The rows are grouped in 4 different ways at once. Each group adds its own fixed numbers to the row, and there is some noise. The rows also spread widely along 15 directions, which tell nothing about the answers.
Known rows, each followed by its group in each grouping:
[ 13 -18   0  -3 -25  10  -6  22  -5  33   5 -44  14 -12  18  -6 -37  -7
 -17 -12  45  19   2  12  -5  29 -12   8  -3 -29  -2  -4 -19  28   7   1
   9  -8  39  10  -2 -14  -2] -> tubo k479 E A
[ -4  14  -8 -11 -13 -13  14  24  -6 -10 -12 -27  -3  -4 -14 -19 -23  -1
   9 -16  19  14  15  43   0  19  -4  -5  15  12   8 -14 -14  11  14  21
  15  -1  15  10 -23 -32   4] -> mol k479 J C
[  9  -9 -18  -5 -23  20  -6  16  -6   8  17 -18   0  -4  13  -3 -13   8
  -7  -5 -19  -5 -27  22   2   3  10   2   6   9  13   2   9 -10  12  -6
  -4  18  -1  10   7 -10   2] -> suni k284 P F
[ -2  11  10  -8  14 -16  21  10   2  14  14   4 -32   4 -14   6   7 -19
  -7   2   1   5 -14  16  -3  11 -15   2  -1 -15   4   2  -6  -7  10  -9
  10 -10  11  12 -12  -7  22] -> mol k120 D Q
[ -7   6   8  -2  14  13 -14 -45 -31 -31  24  -9 -11  -3  -1   5  -3 -15
   9  10 -23  10 -30  16 -11  -8 -19   5 -13   2  10   5 -15 -16  10 -18
   7  12   7  -7   8 -10 -17] -> suni k120 J C
[ -5   7  -7   2  -2 -12  14  52 -24  60  13 -11 -34 -12   8  36  16  -6
   7  23 -17 -28   2 -17  15 -16  17 -29  -4 -36  -5  13   9   7 -11  -8
  -2  -9 -16   6 -18 -24  20] -> tubo k284 E F
[  1   2  13 -12  26 -26  22  10  -6  14 -12  -8 -16   1 -15  11  -7  -3
  -3   4  35   6   8  14   1   6  -5  -5   6   4  -3  -4   5   7   0  -5
  14  -8   5  -4 -17 -27  12] -> mol k284 P N
[  4   4  -9  28  -4   1  -9 -10 -29 -12   8 -19 -15  -1 -10  -3 -32  13
  18  -2  -3  -4  -9  22 -18  -2   1   3  11   7   1   4 -16 -12   6  -8
  -2   3  -2   1 -13 -23  -3] -> mol k479 D G
[  1  -8 -21 -13  -2  19  -4  -2  -7  -3  14 -29  13  24  24  -2  -2  -7
   2  -6  14   3 -29  18   3   9  13   4   6  -7  16 -10 -12   2  35  -3
  23  12  19   2  15 -15 -12] -> tubo k284 E N
[-14  -5   6 -10  10   7   6  -5 -13 -10  11 -22  -2  -4   6   4  -7 -14
   2  -4  -4   5 -14  27   3  -9 -17  -8   7   7  11  -2  16  -5  24   0
   8  11  -5   6   1  -7 -10] -> mol k284 P G
[  5  -9   7  20   5 -16  -6 -15 -25  -2   9 -31 -16   0 -14  10 -32   0
   3 -11   9  -2 -15  22   2  10   1   4   1  -8  -3  -2 -22   3  23 -14
  19  11   0 -12 -26 -15  -3] -> mol k479 D A
[  6  11   5  -6  19 -15   6  -5  -7  10  18 -13  -7   7  -7 -30 -13 -22
  -2  22  16  33 -22  13 -14  -1   2   9  -7 -11  16   2 -30  -1  -2  -9
 -10 -24  13  18  -9 -39  26] -> tubo k120 P Q
[  1  -1  -5   9   8   6   6  -1 -21 -20   5 -17 -18  10  -6   3  -7   9
  12  -7  18  -5  -5   9 -17  15  -4  25  25   7   0  15 -12 -19   1  -2
   7 -13  12   8 -13 -24  15] -> mol k120 P F
[  0   4  -7 -47  15  -5  12  -9 -20   0 -15 -34  22 -11   0   0   2   2
  -5   4   3  19   7   7  29  -8  31  -7  -9   1 -17 -22  10  22   6   1
  27  -2 -11  -7  -2 -44 -17] -> tubo k479 P G
[  9  15 -22 -15 -21  19   0  13  19   8   6   5   6   0   8  -8  14   3
   2   2 -21   4  -5   6   0  17  12  -3  -2 -12  -2  -6  -1   0  11  -3
   8 -37   7  13  21  -9  -1] -> suni k479 D N
[ -4  -9 -13 -16 -18   1   4  24   8  23  14 -20 -15 -12  22  19  13 -12
   3 -19 -16 -17   5  11  12   6   0 -21  18 -16  19   7  26   4  30  13
  -3 -14   0  13   4 -12  19] -> tubo k479 P F
[-14 -14   3  -7  -2  24   2  23  16  19  27  -7  25   8   0 -21 -22 -11
 -32  11 -30  34 -28  13  27  -9  -1  -6  -4   4 -17  11  34  -7  24  -7
  -8  -7 -58  20   3  13 -14] -> tubo k479 D N
[  4 -10 -10  19 -13  19 -13 -15 -16 -22  10 -18  -5   6  -6   1 -23  16
   4 -13 -23  -6 -18  10   3   7  11  16  10   2 -11   7 -11 -15  23  -8
   8  -3 -22  -7 -10  -1 -12] -> mol k120 D F
[ -6  10   3  13  -8 -12  15  33   9   2 -11 -27   5   1   7  11 -33  -8
   9 -40  38   2   8  73 -18  25 -44 -37  36  23  24 -27  26  18  34  17
  23   6  28  14  -6   6 -15] -> mol k479 P G
[ -7  -5   2 -12   4  26   4  -5 -31 -19  14 -15 -12  -4   0 -11 -12  -2
  -6   9  -8  13 -16   5  -7   0 -14  30   0  -2  -5  16  -9 -24 -12  -4
   1  10  12  13  -4 -17   1] -> tubo k120 D Q
[ 12   7 -11   2 -30  38 -12   5 -18 -10  -4  -1   9 -27  11   3 -32  31
   0   8 -28  -1  -6  13 -11  -2  -2 -10  -8  15 -18  -7  10   3 -30 -17
   0  -7   6  -5  21  -5 -29] -> tubo k120 P N
[  9  -3 -30  16  -4  -2 -21  -9  -6  17   6  -4  -2   5  14  27   3  18
  23   8  -5 -22  20 -26  -5 -16  35 -17  13  -7  -3  15  14  -3   7  -7
 -17 -40 -21 -11  17 -34  -4] -> tubo k479 J F
[  1  -3  -5 -43  13 -17  22  22 -14  26  -6 -13 -19  -1  -6  11  27  -5
 -10   9   3   0   6 -15  26   5  28   5  -4 -13  -8   4  -2   2   2   1
  17  -2  -9  -5 -22 -34  23] -> suni k120 P F
[ -9 -15   4 -23 -18 -25  17  37   8  36  -5  14 -51 -14   2  -2 -11 -12
 -11  -6  36  -4  25   9  -6   8 -30  -9  -1   4  24  19  -6  -2   1  16
 -22  22  24   1 -25  -9  37] -> mol k479 J F
[ -2  18  12 -19  28 -24   9 -22  -6   0  -9  20 -12  -1 -14  -3  -2   3
   3  17   6  18   5   1  -5 -15   3 -14 -12  14  -7  -6  -7   7 -11 -16
  -1 -23 -10 -13  -6 -29  -1] -> tubo k479 E N
[ 13   3 -14  34  -9   9 -19 -12 -11   4   6 -33  15  15   8  16 -28   8
  19 -10   7  -1  -6  12 -11  10  12 -11   9 -17  -3 -12 -12  11  20  -9
  18 -24   2  -9   4 -11 -29] -> tubo k479 D Q
[  0 -16  17  14  -2 -14 -14 -13  -7  24  11 -21 -16 -16   2   4 -23 -24
  -3  -3   1  10  12   5  -3 -10 -22 -22   4 -20  17  15   8   3  32   7
 -21 -14 -18  -3 -10 -10   5] -> suni k120 D G
[ 11   3 -15  19   7  -7   7  22  18  25  13 -13  -1  25   9   8   0  -6
   9   1  39  -4 -11  18 -18  20   2  -6  21 -12  16   0   5   2  21 -10
   6 -34  20  18  13 -17  15] -> mol k284 P N
[ 11  25  13  14   1 -12   9  18   5  26  11  -1  -9 -25 -15   0 -25  -6
  -4  14  -8  17  -9  28 -11  -4 -16 -20  -5  -4   0 -10  11  13 -18 -16
 -12 -30   0  20  -1 -17  10] -> mol k284 P Q
[ -1   5 -19   3  -2   2  -6  -3   7  -2  17  -1   4  13   9  -3  -6  -3
   7  -2   0   4 -10  20 -13  -3   3  -8  10   9  11   3   7  -9  20  -7
  -3 -14   0   9  19 -15  -5] -> tubo k479 J G
[-14  13  12   4   2  -4  15  15 -30  -7   6 -38 -29 -22 -13  13   5 -13
  20  -9 -31  -8   5  11  15   8  -8  -2  16 -24  -4   9 -10   1  11  15
  15 -30 -11  18 -39 -28  20] -> mol k479 P F
[-15  -6 -33 -32 -18  28  -3   9 -20   9  -7  -8   8   7  17  -4  12  13
   3  17 -21  -4  -2 -18  26 -17  36  -7 -19  -9 -13  -1  -9   2  12   3
  13  12 -17 -18   1 -17 -29] -> mol k479 E G
[ -4   4   9 -20   8 -38  24  34   4  38  -4   9 -30 -13 -15  38   1  -2
 -17  -2   4 -13   5  20  21   5  -4 -27 -12   2 -13  -9  24  15   2 -16
  24  15  -7  -9 -18  -4   3] -> mol k479 J A
[ 14  -9 -10  28   1 -16  -9  -5   5  13   9  -1 -22  12  -3  40  -4  13
  14 -14   2 -28  11 -10  -2  14  12 -10  15 -14  -9  20   7  -4  21 -16
   9 -37 -14 -12   0 -10   2] -> tubo k479 J N
[  3  35   0  -4   8 -23  21  26   3  -6 -25  12  -1  11 -24  -5 -14  11
   9  -7  23  16   7  37 -13  11  -2 -14  12  38 -11 -26 -11   8 -13  -5
  19 -15  -1  -5 -21 -16 -17] -> suni k284 J F

New rows. What belongs after each?
[  9   6   0  23 -11   9 -11  -3  23   4   0  17   2  12   3  -9 -20   3
  11   1   7  10  -3  12 -28   8 -16 -12   4   8   9   2 -12   0   7 -12
 -11 -45   3  -4  11   7 -17] -> suni k284 P N
[ -7  -6  -2   6 -25   9   1  14  -1 -14  -4 -16 -20  -8   2   4 -10   4
  17 -35 -17 -15  20  11   1  19 -16  -3  26  -5   2  17  -2  -5  25  17
   7 -31  -3   4 -19   0  -2] -> tubo k479 P G
[ -1 -10 -19   6  -7  10 -18  -9  14  15  16   3  -4  17  19   5  10  -2
   7   6   3  -9 -10 -18  -5  -2  12   2  -2 -22   9  14 -11  -4  31 -14
  -6 -32   0  -9  17  -4  -4] -> mol k284 E A
[ 28  -6  -3 -16  -8 -12   6 -12   1 -22 -10   3 -34   6 -15  12 -10  16
  -3 -35  26  -9   0  20 -17  45  -7  36  12   7   1   1 -30 -14   6 -11
  30   6  49 -11  -9 -14  15] -> suni k120 J Q
[ -1  -5   2  12 -19   2 -19  -3   9  10 -19  14 -16 -16  14  20  -6   5
  16  -8  25  -8  53 -19 -31   8 -35 -13  12  -9   4  19   3   4  -4   9
 -17 -55  22 -18  10  -2 -14] -> suni k120 J A
[ -8 -17 -12 -14 -13  22  -2   7  -4 -13  31 -28   0  -9  13 -25 -16  -9
  -5  -8  -2  12 -12  29 -10   2 -20  16  23  11  27  24  22 -24  20  11
 -25   8  12  35  15 -22  22] -> tubo k479 P C
[ -7  15  -1  14  -1  -2   9  34   8  21 -18   2  15  24  -3 -29 -20  -5
  10  13  35  29  18  -6 -12   8   4 -13   3  -3 -10  -4 -32  16 -11   6
  -3 -59  -8   0 -27 -11 -15] -> tubo k120 P F
[-11  -7  21  -8  16  -8   0  -9  -6  21  24 -35  -7  -3  11  27  15 -45
  -2  -5  -5  11 -10  12  17   9 -24 -21  -5 -41  18   2   6  14  45   6
  21 -15   1   8  -3  -7   3] -> suni k479 J N
[  1  21  -1  -5   0  -7   5  -7 -18 -30   6  -1 -24  -2 -20 -20 -15   5
   8  -5 -28   5 -24  34  -6  -1   3   4   5  17   2  -8 -25 -12  11  -9
  12   6  -6   4 -20 -22   8] -> mol k120 E G
[  6 -11   9  16  16 -42   0 -17 -21  37  18  11 -73   1  -9  45   9  -5
  13  12   3 -38 -13 -20  -5   0   6  -6 -23 -34   9  24 -38  -6   3 -36
   6   3  12 -30 -27 -13  27] -> mol k479 P A
[-11  19  -5  -6   4   8   8  14   2   4  -1  -9  10   0   1  -3  -4  -3
   4   4   2  17   6  19  -4  -2 -13 -13  12   2  -1 -11  16   7   7   7
   4 -28  -1  15   2 -17  -7] -> mol k479 E Q
[  2  18  -9  -2  -3 -12  10   5   0 -10   2  26 -43  10  -4   5  -3   6
  14  -7 -11 -17 -18  24 -23   7  -7  -8   1  15  18  -1 -25 -17  -2 -17
   8   5  25 -10  -9  -1   7] -> tubo k120 P Q
[ -5  -5   2 -40  -8   7  10 -21 -19 -22  22  -5 -47 -14  14  21  16 -16
  -1 -25 -26 -21 -37  35   0  14 -22   8 -16  -5  25  -1 -17 -15  26 -11
  32  55  47  -5   4   7   6] -> tubo k479 D G
[  2  -5  -6  12   7  13 -14 -16 -20   9   7 -44  27   4  13   5 -26  -6
   2  11  10  18 -12  13   3  -6   9 -13  -3 -16   0 -17   3  17  17  -3
  12  -8  -2  -3   7 -22 -24] -> mol k120 P Q
[  8 -12  14  11  -4  -8  -3   2  -9  12 -15 -22 -10 -15  -2   9 -30   7
   5 -14  45   9  42 -10 -16  19 -23   4  20 -16  -9  15  -4  14  -4  10
  -6 -47  14   0 -15 -27   7] -> tubo k479 E N
[ 19 -15  -1  22  13 -16   3   2  -7  28  33 -10 -28   5  -6  33 -13   2
  -9  -4  11 -16 -20   8 -10   7   1   9  11 -10  -3  24  21 -19  12 -33
  -2   4  -2  12   5 -13  25] -> tubo k479 D G
[ -3   8  16   0  20  11 -15 -38 -17   5  10 -22  20 -12   7  -2   0 -22
   6  27  -8  35   2 -15  -5 -18 -11  -5 -14 -28  -2   1  -1  10  -2  -5
  -8 -52  -9   2  11 -27 -15] -> suni k120 P Q
[ -8 -10   0   6  21 -14   1  -1 -16   7  14 -15 -13  15  -2   3 -14  -8
  -1   5  17   5 -12  13  -6  -6  -1  -2  11   5   7   9   2 -15  17 -12
   1  10 -10  -2 -12 -15   3] -> tubo k120 D A
[-14 -11 -10 -26  -7  45  25  52  -5  21  11 -11  16  24  11 -15   0  -5
 -27  17  14  19 -32   2  20  20   1  26 -13 -14 -24   4 -11  -3  -2  -6
  31  13   7  17  -3  10 -14] -> mol k284 E N
[-24   9   8 -15  24  -2  24  25  -8   6  30   2 -16   8   4   9   4 -18
 -10   9 -12   5 -46  42   1  -2 -26 -10  -4  21   8  -4  19 -14   3 -22
  20  33   1  16  -3  11  -4] -> tubo k479 P A
[  9   2  -7 -10  14 -10   8   0   3  15  -2  -9  10  13 -16 -27 -10   2
  -6  20  36  32  10 -19  -2   6  27  22  -6  -9 -17  11 -23   6 -11 -10
  -6 -49  -6   4 -10 -45  11] -> tubo k479 P C
[  5  14  11   9  27 -33  21  10 -10  -3 -10   1 -30   0 -28  25  -3  12
  11  -9  20 -11  13  10 -10  13  -3   6  24   8 -22   5   6  -7 -12 -19
  19 -30  -3  -1 -23 -26   8] -> tubo k284 D A
[  0   6   1   6  25 -44   1  -3 -16  25   5 -26  -5   3 -15   3 -20  -4
   7  14  -2   8 -10  14  17 -18  35 -28  -3   0   0 -13  -6  16  15 -14
   7  -5 -35 -12 -28 -41   2] -> tubo k479 P A
[ -1   2 -10  -5   7  -8  -3  -3 -16  -2  -3  -4  -6  -2  -2  -5 -12  10
   9  10  -8   3  -1  16  -7 -21   7 -19   9  28  12  -1  16 -13   7  -3
 -12  12 -18  -7  -1 -28  -5] -> suni k120 P G
[ -7  15  -2  12  -7  -8   4  24  12  30   2   5  -6   6   3  -2  -6 -12
   8   9  -4   6  -1   9  -2  -3  -1 -35  -3  -9   7  -8  -8  15  12  -1
  -4 -37 -13  -2 -12  -1  -4] -> mol k120 P F
[ -8  19   7   8  13  -8  -4 -11  10 -11  10  -1   6   0  -1  -4 -11 -14
  10   0  11  18  -5  33 -19  -4 -26 -14   9  11  12 -11   7   6  17  -8
   0 -34   6   9  11 -12 -12] -> mol k284 J A
[ -4 -19   8 -21 -19  19  -8 -14  -2   5  10 -24   2 -11  25 -18 -22 -28
 -16  -8  19  24 -16  24  -5   8 -32  -2 -19 -15  29  -6 -22  14  28   8
   1  18  39   0   9   5  -8] -> mol k120 P G
[  8  30  -7  10 -16 -29   3  32  -1  34 -13  20 -17  -8  -7 -13 -32   4
  10  19  10   8   9  20 -21 -11   4 -45 -18  11   4 -17 -27  19 -23 -10
 -11 -10   6 -10 -15 -20  -9] -> tubo k120 J G
[-19   2   6   6   2   2  -4   6   3   9  20 -11  -8   0  15  11   1 -26
   8  -4 -16  -2 -13  20   1  -8 -23 -26   5 -13  16   2  13   2  34  -2
   4 -15 -11   3   2  11 -15] -> tubo k284 D A
[-16   2   0  -6 -11  19   3  -8   4 -26 -11  -7  -4  10   1  -7  -2  -3
  14 -21  -4   8  10   8   0  19 -20   6   9  -5   0   1 -21  -1  21  16
  21 -34   9  -7 -15   8 -23] -> mol k479 P Q
[-18  18  14 -36  26 -22  24  -9  -9 -24 -21   1  -9  11 -22  -3   5 -12
   3  -8   5  18   2  20  14   5  -1 -10  -5  17 -10 -18 -17  10  11  -1
  40  -7  -8 -21 -30 -10 -21] -> tubo k120 P C
[  0  12   1   8  -5  -5  -3  -4  -5  16  -5 -18   2  -5   5  -5 -13 -17
   9   3  16  13  10  12  -8   1  -5 -22  -5 -23   6 -13 -18  20  17   4
   7 -28  11  -3  -4 -16 -13] -> mol k120 D G
[ 26  -4   4   1 -19 -14   3   6  -6 -11  -2 -15 -33 -14 -20  -9 -25  12
  -1 -31   6  -2   2  23 -11  32  -2  23  20   7   5   9 -25  -9   6   1
   2 -10  17   6 -26 -24  34] -> suni k120 P F
[ 16   1 -20 -20 -15   9  17  33 -16   3   4 -19  -5   0  -7 -14 -22  14
 -18  -4   5   4 -25  31   2  18  18  18   0  11 -12  -8  -8  -7  -7 -12
  22  34  16  11  -6 -21   4] -> tubo k120 D G
[  4  10   2  31   0 -22  -6   9 -17  17   5   3 -29  -8 -18  10 -26  15
  11  15 -21 -13 -10   9  -5 -12  12 -21  -4   3  -9   3  -9  -1  -8 -24
  -4 -12 -28 -13 -22 -16   3] -> mol k120 P A
[-43  -7  20 -23  33  10   8 -11 -22   7  14   9 -14  11  -1 -19  11 -36
  -8  45  -1  36  -3 -26   8 -32 -26   8 -29 -15   1  27 -15 -18  -5   5
 -16  -4 -20  -2 -17  -9  -6] -> mol k120 J Q
[  4  11   2 -25 -13   7  30  45  16  14   3 -16  -5  -6   4   2   4 -14
 -14 -16  14   8 -12  37   4  40 -22   0   7 -13   2 -16   6  15   9   3
  35 -15  39  28   1   0  14] -> mol k120 P N
[ -6  -1   5  -3 -12  16  10  20   8 -15   7  -7 -12  -9   1   4  -7  -1
  -3 -26  -1  -4  -3  29 -11  30 -37  15  24   4  -3   7  13 -10  13   0
  15 -22  21  20   0  11   7] -> mol k120 P A
[ -4  -2  30  19  10   2  -1 -26 -22   4  16 -27 -25  -9  -4  14  -1 -30
  13  -1  -1   4 -10 -10   0  12 -22  10 -15 -54  -4  15 -43  10  16 -10
  20 -42  11  -2 -22  -5  -3] -> mol k284 P G
[  0 -11  10   6   8  -9  11  26 -12  39   3  -5 -17   9   4  27 -10 -10
 -12   6  42   1   6 -12  -6  11 -13  -1  -7 -21 -13  14  -9   8 -12 -11
  14  -8  13  -7 -17  -1  -2] -> tubo k120 J F
[ -6 -20 -30  19  -6  -4  -2  27  18  28  23  -6 -28  36  11  16  12  -6
  15  -8  17 -25   8 -10  -5  12   7   2  33 -23  22  37   8 -27  42  11
 -13 -23  -3  14   0 -14  30] -> mol k479 J Q
[ -1 -15  10 -14  -4 -12   8  17   1  26 -15  -6 -18 -15   8  19 -10  -2
  -3  -5  23  -5  31  -4   4   1 -16 -20   4  -7   5  10  15  13   3   7
  -2 -13   2 -12  -8 -11   1] -> tubo k284 P N
[  4  14  -4 -23 -25 -33  18  39  29  54 -12  12 -23 -17  -7   5  -3 -10
 -10   1  -4  -2  12  14  21   6   9 -46 -26 -16   6 -16  -6  35  13  -2
   5 -15  -2 -10 -17  -6   7] -> mol k479 P C
[ -8 -13  19 -18  -1  18   9   1   5  10  23 -31   1 -15  12   3   3 -33
 -16 -10   9  21  -1   6   6  22 -36  15   0 -35   2  17  10   8  19   4
   7 -34  18  27   7  -2  10] -> tubo k479 P C
[-26 -15  22 -38  19   3  14   1  -5  27  -1   1   2  -9   6  -4  -2 -27
 -29  27  25  31  -2  -3  13 -16 -25  -2 -35  -9  -6  -1   5  11  -2  -7
   1  17  -1 -11  -5   4 -20] -> mol k284 D A
[  0 -11  -1  14   5 -16 -10 -10 -11   4  19 -10 -30  -6   1   8 -19  -5
  11   2   6 -10  -1  20 -15 -12 -14 -12  16   6  31  17  11 -15  22   1
 -25   8   0   5   2 -29  23] -> mol k284 J N
[ 17 -19   6 -14 -14  22   6 -17 -26 -22   2 -23 -25 -13  -8  23  -9  20
  -8 -23  -2 -13 -12   0  10  42  -2  46  -7 -19 -26  11 -29  -4  -4 -16
  42   4  31  -9 -12  -7   2] -> mol k479 P N
